Every row belongs to one group in each of 4 separate groupings. Each group adds its own fixed numbers to the row, and there is some noise. The rows also spread widely along 14 directions, which tell nothing about the answers.
(in the rows, 128 means zero)
Known rows, each followed by its group in each grouping:
[ 83  97 117 149 120 115 118 135 108 125 167 115 121 165  89 157 115 111
  93 156 155 132  99 106 153 195 127  79 105 148 212 194 143  73 103  74]	Z_429 (1) J Z_663
[119  96 124 135 130 145  86 163 105  93  95 178  87 131 150 146 119 150
  80  94 140 127 111  95 107  97 120 101 174 151 162 112 163 148  90 161]	Z_446 (2) J Z_664
[129 115 109 111 130 132  91 168 106 153  89 131 107 172 138 118 150 145
  99  74 113 174  63 126 122 150  60 112 158 169 209 140 163 132 128 147]	Z_27 (2) E Z_664
[173 170 114 124 121 112 173  87 140 138 153 115 129 150  90 153 119 119
 153 162 103  89 116 164 142 148 131 146 109  51  92 128 101 121 161  71]	Z_27 (0) Q Z_663
[118 131 178 152 174 110 124 158 168  98 174 103 111 109 117 162  99 177
 107 140 167 107  74 151 125  99 131  78 107  86 142 111 120 159 138 129]	Z_429 (1) E Z_52
[148 203 112 151 118 117 164 114 132 170 168  81 130 135  79 122  85 129
 126 130  96 123 102 123 131 174 122 130 113  97 113 117 137 113 176  98]	Z_446 (0) Q Z_943
[114 135 101 176  94 164 149 102 146 133 181 103 173 167  68 121 144 133
 110  99  58 119  73 130 158 221 155 105 134 138 196 169 149 105 149 127]	Z_27 (0) J Z_291
[178 153 146 167  99 127 116 169 111 158 142 133 106 139 116 151  95 134
  92 135 116  77 106 150 125 140 178 141 129  75 106 131 163 146 128  96]	Z_429 (0) Q Z_943
[126 139 125 121 131 104 119 184 113 142 127 158 107 129 121 147 129 159
  78  74 103 143 106 107  91 150 112 106 180 137 146 118 180 156 105 140]	Z_429 (2) Q Z_291
[106 119  63 134 129 128 121 107 117  96  82 140 103 103 124 123  86 113
 104 120 154 181 116  90  40 165  96 112 155 133 178 118 159 110  80 106]	Z_27 (2) E Z_52
[131 160 129 133  89 128 154 163  89 199 154 126 123 140 112 133 102 105
  82 107 107 138 144  97 143 200 152 135 136 174 140 147 181  99 128  91]	Z_429 (0) Q Z_943
[161 124 119 109 147 163 155 127 152  97 117 126 137 148 149 154 136 141
 134  83 112 125 105 125 125 102 117  95 150 115 170 106 135 163 134 168]	Z_446 (1) J Z_664
[ 80 113  61 181 105 195  94 137  95  87 150 169  93 147 134 134  81 127
  86 115 158 148 100  75  96 136 122 110 139 187 209 115 139 156  95 141]	Z_446 (2) E Z_664
[ 86 167  92 181 129 128  94 150  92 109 199 167  64 153  93 134  78 190
  92 124 154 124  46  91 138 105  98 119 143 126 118  94 127 165 152 136]	Z_27 (0) Q Z_52
[174 145 162 105 141 142 173  87 129 157 110  67 113 171 135 132 104 105
 163 147 161 134  87 158 204  80 101 135  86  90 123 119 119  84 189 102]	Z_27 (1) E Z_664
[144 146 105 175 121 126  65 124 105 119 102 125  89 155  92 106  96 159
  96 142 111  93  63 129 137 105 116 119 149  83 136 130 147 124 140 133]	Z_429 (2) E Z_943
[103 144 112 131 112  86 135 108  77 137 121 170  82 117  98  97 110 156
  86  95 105 146 118  86 137 128  89 157 200 121  77 113 184  92 143 139]	Z_429 (2) E Z_663
[117  88 165  84 167  90 126 156 152 125  85 120 118  90 148 143 133 148
 109 104 159 177 114 143  77 133  84  99 140 142 167 115 148 119 108 123]	Z_429 (0) E Z_291
[115 176 134 175 129 125  99 128 109 184 131 106  98 149 109 134 101  99
 144 161 131 167  44 142 153 145  82 151  84 160 142 110 106  87 154 108]	Z_429 (0) E Z_52
[104 187  89 159 158 143 131  78 144 108 150  77 100  87  98  87  16 153
 131 153 163 141 110 106  99 110 100 125  97 119 109  54  93 132 186 121]	Z_446 (0) E Z_664
[126 164  82 113 145 119 147 134 111 132 158 134 101 142 129 146  92 144
 130 130 153 142 112 125 108 117  81 138 126 114 126  78  89 167 157  96]	Z_429 (2) E Z_291
[111 138 143 169 146 155 110 138 147  87 161 166 114 158 112 157 163 170
 115  90  78 112  46 116 157  93 111  81 159 142 177 125 139 162 122 210]	Z_446 (1) E Z_663
[188 155 128 151 112 183 138 120 127 159  89  94 129 174 132 166 117  66
 140 137 104 119  94 140 151 132 153 118 102 124 185 145 150 110 111 118]	Z_429 (0) E Z_664
[107 120 107 193 124 163  96 127 112  98 162 165  85 168 131 175 117 132
 145 147 169 154   8 141 125  87  86 144 104 118 152  92  97 149 132 138]	Z_429 (0) Q Z_52
[ 86 113 101 123 144 134 177 121 136 100 184 127 116 144 128 191 122 112
 144 136 192 183  82 111  98 150  73  97  97 138 192 121 105 126 116  93]	Z_446 (0) Q Z_52
[114 107 148 146 139 183 171 148 155  75 180 175 122 123 163 206 145 133
 121 101 150 128 108 116 116  96 152  94 137 150 178 102 127 184  89 161]	Z_446 (0) E Z_52
[112 131 145 156 107 102 107 139 113 125 127 148 106  95  88 120  94 145
  52 143 116  78 157 106 127 170 190 106 162 114 113 159 185  98  93  93]	Z_27 (2) E Z_52
[193 207 136 134 149 150 169 147 174 157 138  88 148 113 138 151  92 118
 138 112  91 112 125 154  95 150 162 119 108 104 133  87 122 178 141 121]	Z_27 (1) E Z_52
[124 137 111 139 130 145 147 124 143  97 195 104 128 156  92 157  98 155
 104 156 139  65 129 125 161 136 166  73 110  97 170 150 112 150 138  88]	Z_446 (0) E Z_291
[134 152 120 142 129 103  81 158 106 127 109 186  86 106 128 120 108 170
  97 115 107 111 117 120  97 109 110 153 171 118  82  76 121 156 134 144]	Z_446 (2) J Z_943
[167 119 117 147  77 164 143 127  84 128  94 182 105 145 150 172 107  72
 102 134 123  99 160 106 126 124 195 141 155 117 132 141 180 114  63 106]	Z_446 (1) E Z_291
[124 100  80 114 114 126 107 149 106 111 138 134 108 158 112 128 104 160
  78 117 149 117 119 105 113 154 117  94 152 121 184 156 154 138 118  98]	Z_429 (0) Q Z_943

New rows, each followed by its group in each grouping:
[ 69 108 137 136 113 113 155 131 132 129 198 161 131  83 120 112 109 164
  93 111 140 148 143 129 117 175 126 150 139 163 110 100 121 127 156 116]	Z_446 (1) E Z_291
[188 216 121 135 137 165 147 164 139 152 122 144 117  97 163 155  68 111
 123 114  97 101 171 111  83 113 176 133 127 143 110  55 118 196 117 141]	Z_446 (1) E Z_943
[136 180 129 174 140 116 132 132 144 138 136  90 119 104  80 145  71 120
 100 146 114 112 108 123  87 169 150  96 116  88 139 129 156 121 115  99]	Z_429 (2) E Z_664
[145 115 137 109 152 152 133 135 148 122 110 124 123 148 158 172 142 107
 147 139 144 137 103 157 128 107 102 114 101 139 185 113  95 142 121 118]	Z_429 (2) E Z_663
[ 77 155 109 184 148 112 113 109 171  83 192 178 131 108  71 174 148 147
 131 158  74 107  83 133  93 172 112  95 119 128 154 128  72 146 106 144]	Z_446 (1) E Z_663
[105  65  88 137  76 159 127 130  98 100 173 172 117 152 136 123 118 150
  76 124 162 106 138 125 140 164 159 141 152 135 164 156 146 137 120  86]	Z_27 (0) E Z_52
[161 119 131 142  85 146 134  91 122 111 116 154 121 101 128  98  79 132
  95 146 109  54 193 138 146 116 207 163 153  85  65 117 152 115 138 109]	Z_446 (1) E Z_663
[124 111 142 147 120 114 140 137 102 110 120 162  89 117 117 183  97 101
  91 153 169 113 135 106 103 142 161 112 135  95 127 146 163 101  70  76]	Z_27 (2) J Z_664
[137 146  62 151  95 143 103 119  48 151 142 116  81 234  95 115 100 130
 110 122 127 127  50  97 204 124  85 136 141 116 166 154 154  97 169 105]	Z_429 (0) J Z_663
[145 174  82  94 166  83  97 117 113 120 111 107  83 178  91 130 102 161
 133 147 124 117  84 111 146  94  47  83 131  89 143 126 107 125 158 115]	Z_446 (1) Q Z_663
[115 114 153 120 136 105 197  85 133 109 143 145 122 122 109 176 160 115
 141 133 135 144 104 127 138 124  99 122 142  92 118 134 134  86 126 115]	Z_429 (2) E Z_943
[130 114 106 117 144 101  93 160 154 116 101 145 136  93 123 120 134 168
  92  90  92 136 119 146  46 181 101 116 168 122 155 112 134 160 117 136]	Z_429 (2) J Z_664
[ 91  89 143 143 106 137 173 116 121 112 146 159 120 126 125 141 151 131
 107  66 125 187  82  98 116 149 102 128 169 152 156 131 199  95 115 162]	Z_446 (0) Q Z_663
[156 124  89 113 144 134 119 150 151  92 136 105 122 106 141 124  65 169
  88 132 164  91 156 146  67 129 152 106 134  74 147  98 120 193 132  86]	Z_429 (2) E Z_52
[113  78 125 130 111 157 164 123 123  94 142 167 125 119 159 142 120 127
 109  85 147 154 128 109 108 132 135 136 157 143 151 107 159 129 113 146]	Z_446 (1) J Z_663
[142 131  99 115 157 126 140 121 186  87 147 126 158 122 116 141 156 175
 129  95  81 120  95 156  88 149 102  92 156  93 169 115 110 180 139 157]	Z_429 (1) E Z_52
[ 72  98 115 143 112 100  81 149  80 131 135 172  74 133 119 130 114 142
  85 139 167 157  96 104 128 146  84 131 144 172 154 140 142  92 109 103]	Z_446 (0) E Z_52
[145 115 168 161 112 128 147  99 128 117 157 110 112 151 104 143 114 138
 123 167 151  77  88 168 186  93 155 137 110  47  98 134 128 103 163  91]	Z_446 (2) E Z_291
[151 199  72 143 142 142  74 155 107 161 122  56  84 158 120  98  12 137
 112 155 173 133  91 111 116 122 101 109  80 134 164  86 112 147 167  83]	Z_446 (0) Q Z_52
[152 143 134  88 156 104 138 137 118 124  68 164  92 109 145 176 118 109
 120 123 128 136 151 102  96  99 108 104 160 127 123 112 145 126  80 132]	Z_429 (1) E Z_664
[135 102 126  97 154  97 131 130 146 105 122  60 122 113 117 108  57 163
  96 138 189 120 139 132 105 138 128  80 114  79 155 125 142 114 150  75]	Z_446 (1) J Z_291
[134 137 125 228 111 166  78 134 117 106 129 174  90 151 129 154 120 129
 135 129 118 136   5 144 106  91 111 148 126 109 148  96 127 149 118 177]	Z_446 (1) E Z_943
[128 147  97 160 124 144  62 146 113 128 171 116  92 168 109 102  52 175
  98 177 168  78  89 140 161 112 130 123  83 119 137 111  76 158 181  88]	Z_27 (1) Q Z_943
[113 114  95 107 122 137 158 135 126 109 171 111 126 124 130 123  79 147
  82 115 166 121 166 100 118 162 143  94 138 134 171 135 150 138 130  91]	Z_446 (1) E Z_52
[180 136 141 102 128  88 131 138 100 131 113 176  85 177 124 210 154 112
 135 169 135  82 104 150 159  94 120 122 135  54  99 154 120 123  99  78]	Z_27 (1) Q Z_52
[153 135 203 171 130 168 158 154 148 165 133  82 126 151 155 178 118  81
 146 117 159 172  38 155 146 116 134 119  72 135 174 114 162 105 128 134]	Z_446 (1) Q Z_52
[ 74 153 137 178 100 141 129 149 140 146 230 152 144 102  90 107  99 169
  71 116  95 101 134 118 149 207 181 127 128 182 117 123 130 140 155 123]	Z_27 (1) Q Z_52
[152 171  81 146 115 149  80 115 108 140 129 167  98 157 132 116 100 139
 141 168 108  89 106 154 159 102 117 174 117 130  98  85  55 157 167 114]	Z_27 (1) E Z_52
[ 97 111 120 132 141 140 159  81 150  58 182 136 116 107 100 142  83 169
 110 167 170  77 146 122 143 101 162  96 121  90 118 114  96 139 139  95]	Z_27 (0) E Z_291
[135 175 108 136 138 143  98 170  82 142  89 201  64 119 167 175  80  93
 113 130 135 147 140  81  90  90 122 135 141 189 130  74 128 157  69 141]	Z_429 (1) E Z_663
[158 130  80 117 126 172 129 119 120 121 112  98 110 171 142 148  81 104
 138 143 169 137 107 125 116 118 107 112  94 124 186 118 114 138 133  93]	Z_446 (0) Q Z_664
[118 149 160 134 158 132  82 147 131 114  77 144  84  92 135 154  87 118
 100 161 144 110 144  92 123  89 149  77 124 175 147 110 133 112  74 135]	Z_446 (0) E Z_52
[107 128 142 218 107 168 125 128 134 101 153 164 124 114 104 156 118 122
  99 102  90 125  72 108 109 153 176 118 151 139 152 124 178 125  90 169]	Z_429 (0) J Z_663
[ 53 107 171 132 130 100 134 153 106 148 161 143 101 102 120 124 104 141
  79 117 166 171 124  93 147 155 110 109 132 201 145 129 160  80 125 118]	Z_446 (1) E Z_291
[190 175  69 137 110 151 107 104 138 132 114  92 134 162 105  88  92 148
 125 123  71  81 112 151 126 137 129 138 136  72 131 108 125 155 178 119]	Z_446 (2) Q Z_663
[118 132 151 107 179 107 153 147 177  91 154 141 127 101 125 191 150 159
 125 122 130 122 112 137  97 122 112  72 136 117 158 113 106 166 105 136]	Z_429 (0) E Z_52
[ 96 130 169 149 126 111 121 120 100 119 114 199  77 107 109 178 127 107
 105 172 136 106 135  89 152 108 148 111 138 157 108 141 136  75  72 116]	Z_27 (0) E Z_943
[162 186 110 134 138 125  67 110 151 130  67 127 117  79 109 103  65 130
 118 186  83  63 181 141  99 123 167 126 119 124  93  86  82 134 125 108]	Z_446 (0) E Z_291
[110 102  62 137  90 134  91 113 116 116 162 164 127 150 106  77 128 182
  98 118  96 107 111 155 131 181 109 166 155 131 144 133 105 147 171 109]	Z_27 (0) E Z_663
[ 88 128 130 153 165 118 121 133 166  88 201 125 121 128  98 140 129 193
 116 130 132 116  63 151 129 124  91  96 118 110 157 108  87 168 166 139]	Z_429 (2) E Z_663
